Each new row is followed by what is left after taking away its nearest point in the smallest flat space through zero that holds the last named rows.

q_796 (4 x 9):
[[  0  19  -5  14  18   8 -17  23 -11]
 [ 16  30  17  28 -33  30  -9 -19  -2]
 [ 19  22   3  24   0   7  15 -21 -16]
 [-21 -30  58  17  34  18  28  19 -11]]
New rows:
[ -9   0   6  29  -3  -5 -26  29  -5] | [ -2  -9   0  20 -10 -19  -5   4  -3]
[ -1   4 -35 -11 -10  -7  -4  -7  -3] | [-8 -3 -7  1 -3  7  3 -1 -7]
[ -8 -15  -6   6 -21  44 -35   1  10] | [  0 -20 -18   6   6  23  -6 -10  -5]

q_379 (4 x 9):
[[ 20  18   3  21  28 -18 -10  18 -22]
 [ 13  18 -10 -25 -12  -3  -8   9 -23]
 [ -8  -2  19   0 -36 -35 -14  19  10]
 [ 12  10  -4  -8 -16 -19  12  10  33]]
New rows:
[ 13  15 -17 -22  22  22 -20  -6  36] | [ -1   6   1 -10  13   9 -38   1  21]
[  4  32   9   9  15  10  36  14 -24] | [-13  18  18   5  -7   8  34  10 -12]
[ 13 -32  17  22  18 -32  20  27  32] | [ 10 -29   3 -13   7  -4  12  16  -6]
[ 26 -28  19  11  30  12  37   8 -32] | [ 21 -28  21  -7  -3   0  36  13 -17]
[-24  15  26 -30  28  -7   2   9 -35] | [-24  11  25 -27  24 -10  17   6  -1]

q_390:
[[ 19  24  37 -71   6  -9 -28  56  24]
 [-16   9  17 -32 -32  -8  50   0  15]
 [ 50  31  68 -18 -52 -10  56   0  25]
 [ 28  11  10  -1 -47 -11  47 -33  25]]
New rows:
[ 10  19  36  -7 -16  20  11  41 -51] | [ 11   9 -17  -9 -23  11  -2   9 -32]
[ -5 -45  -6  16  16 -32  11 -16  -5] | [  6 -36  11  -2  14 -35   7  -1   2]
[  4 -30 -49  -6 -30  12 -17   7  -1] | [ 10 -22 -12  -1 -31  17  -3  23 -12]
[-12 -50  15 -17  47 -14   0  22 -24] | [ 16 -45   9 -13  21 -22  14  -5  -4]

q_612, 4 rows:
[[ 28  33  26  61 -23  10   2   0  24]
 [ 15  -8 -24  18 -12  -9   2   2  21]
 [-14  -4  16  49 -56 -11 -22 -30  79]
 [-12  -8 -34  33 -40 -32  -7 -26  72]]
New rows:
[ -2  -6  18 -23   6   6   7 -32   9] | [ 17  -3   5 -10   7   5  14 -24   9]
[-13 -11 -12  -5  15  -5 -20  28 -12] | [-14   3  -3  11   7  -6 -20  22  -1]
[-9 26  3 24  1 -5  3  2 25] | [-6  1  0  1  9  3 -2 12  9]
[ 33 -19  -8 -56   4 -32   8  14  13] | [ 30  10  21 -33  -4 -26   8   5  20]
[ 56 -33 -39  -5   3   1  -7  17  16] | [ 15   7   2 -12   8   0  -9  -7  11]

q_564:
[[-12   6  29  13  23   3  18  30  41]
 [ 12 -23 -22   7  13 -23   8   0  19]
 [  1  48 -33 -32   8 -40  -8  -4  -4]
 [-16   3   0  21  11  -2  -8  29  47]]
New rows:
[ -3 -28   6 -35  -2 -38 -17 -17  36] | [-11 -20  26 -35 -12 -16 -21 -17  23]
[-32   2  24   3  30  12 -19  29  35] | [-11 -12   4 -14  21   1 -16  -2  -3]
[ -4 -21   7 -34  27  12   8 -36  -8] | [-18 -11  -1 -24  23  14 -12 -22  12]
[ 33  -5 -21  -3 -27 -14 -14  -5  26] | [ 29   6   8  -8 -24   0  -1  -1  19]

q_583:
[[-17  10 -21  18  14   5  15  36  27]
 [ -2  28  10 -18 -38   1  -8   6  14]
 [ -8   3  39  -7  -5 -31 -16  12   1]
 [  2   9  -9 -14  26  57  27 -10 -13]]
New rows:
[  6 -12  -5 -20 -33   8  16 -21  23] | [ -3 -21   7 -11  -6  -1  19  -7  21]
[ 21 -19  13  20 -20 -22  18 -14  12] | [ 15  -7  17  12 -10  -1  29  -6  14]
[ 30   9  38 -32  14 -32 -28   5   4] | [ 32   8  -7 -17  19  -7 -11   6  14]
[ 36 -28  29 -31  25  26  22  24 -22] | [ 37 -24   3 -17  -8   3  11  32   0]
[ 13  -2  15   6  29 -17 -22 -20 -23] | [  7  20  -4   6  12  -2 -14  -4  -2]
[  1   0 -34   5 -27   8  -8 -33  -3] | [-15   3  -2   3   1   1  -4  -8  -1]

q_927 (4 x 9):
[[ 16  45   1  51 -36  -7 -25  32  15]
 [ -5 -30 -34 -52 -15  38  28  -8  10]
 [ -3  47 -33 -20 -35   3   5  -7   0]
 [  1 -14 -18  14 -36   9  23  21 -26]]
New rows:
[ 39  26  20   2 -13 -26  13 -19 -24] | [ 44   1  18  -8 -10  -4  13 -13  -2]
[  4 -17 -22 -13  34  10  -4 -31   1] | [ 10  -3 -24  14  12   6  -8 -13  -5]
[  2   9  -9  12  35  -8  31 -11 -17] | [ 10  11 -15  15  23   7  24   0   5]
[ -9  44  16 -17  14  13 -40  14  50] | [-18   7  10 -10   3   8  -4  20  -5]
[ -1  30  -7  19  -1 -24  30  -7   8] | [  1   4  -4  12   7 -10  32  -4  19]

q_413, 4 rows:
[[-12  43  -8 -43  -3   1  18  -4 -11]
 [  7  18  -8 -29  -6   0 -22 -12  43]
 [ -7  53 -17  17  15 -13  -4 -30  39]
 [-12   1  12  30  17 -18  -3 -28  52]]
New rows:
[ 19  10  -5  20   6  -4   5 -56  -7] | [ 22  -8   2  -5  -4   2   4 -45 -14]
[ 11  -9 -15 -11 -13 -11   6 -11  12] | [  8  -8 -15  -2 -10 -12  13 -10   1]
[-51 -23   2 -24   1 -22  29   7   2] | [-25 -11 -27  -2  -3 -13  -2  12   4]
[-12  56   1  -1   1  11 -24  -1   9] | [-14  13  22   5  -1  12 -18  10  -2]
[ 13  -9   3 -15  -2 -36   2 -50   2] | [ 22 -11  -6  -8  -6 -30  -1 -40 -18]

q_87, 4 rows:
[[  5  -1   1  -4 -18 -79  20  10 -10]
 [ 11  -5 -53 -10  -9 -12  21   2 -30]
 [-10   6 -31  10   8  -6 -31 -16 -53]
 [-22  12 -11   8 -18   6  29 -16   1]]
New rows:
[ 28 -23  13   7  -3  29  38 -37   3] | [ 28 -23  19  11   3   3  16 -37 -15]
[-28  26  11  23   2  16   4 -15 -11] | [ 3 10  3  5  8  2  7  8 -6]
[ -1  24 -27  -6  31  10   2  21  38] | [-12  30 -23   2  28 -11  -5  13  24]

q_752 (4 x 9):
[[ -3  31  38  14   8 -19 -36  16 -21]
 [ 10 -14  13  18 -53  -1  -3  27  -5]
 [ 12  10 -15  13 -60  42  20  27  18]
 [-15  38  30 -31 -16   5 -18 -24  11]]
New rows:
[  7 -18  10   3   6   7 -16 -54   4] | [ 15  -8   6  24   0  18 -16 -30   0]
[ 16  45   8  -4 -11 -23   3   7  -9] | [ 18  19  -9  -7  -6 -26  18   0  -6]
[-11 -12   4  26 -12  -4  -6   5 -28] | [-17  -1  -3  10  -5   8   1 -11 -16]
[  6  -5  15 -16  13  39 -43 -17   3] | [ 13 -23   6  -3   8  37 -36  -5  -1]
[ 16 -14   5  51   8  10  28   4  18] | [  5  -2  25  29   6   2  16 -17  21]

q_272 (4 x 9):
[[-40 -20  -2   0 -22 -10  40  32   2]
 [ -5  12 -21 -30   9 -12   4   7 -18]
 [ 10  17  16  19  41 -27   5  10  11]
 [-22 -32  35 -27  48 -33   8 -34   0]]
New rows:
[  9 -50   8 -27 -12  12 -23  -4 -10] | [ 17 -25   4  -7   3  -3 -14  25  -4]
[ -4  36   0 -38   2 -56   5 -21 -17] | [ -1  23  13  -1 -30 -31   3 -19   2]
[  0 -22  30  22 -19  12  -4  13   0] | [  5  -5  14  -2  -2   0  -8  14 -15]
[  1  -2  54  -2 -18  22  38  29 -10] | [ 18  13  44 -19  -4  22  19  15 -21]
[-44  11  13   7  26  28 -32  11 -10] | [-45  13   9   7  21  30 -30  15 -11]
[ 14   0 -18  33 -35  12 -49   9  16] | [-10 -11 -11   5  -4 -20 -30   8   8]

q_98:
[[-17  10 -44 -28   4 -26 -52 -37 -34]
 [-22  19  39  17  -2  -7  -9 -14 -74]
 [ -9 -57 -30  17  18 -54  15 -30 -49]
 [ 22 -39   3   6  -7 -24  -5   8 -79]]
New rows:
[-15  -3 -17  30  16   5  -4   4   5] | [ -6   0 -14  24  10  11 -12  13  -2]
[-11  -8   7  34  17 -40   4 -14  52] | [ 10   1  16  18   0 -29 -25   4  15]
[  8  -7   0   1  44  -7 -25  -8  12] | [ 13  -5  14   5  40   0 -21   1   5]
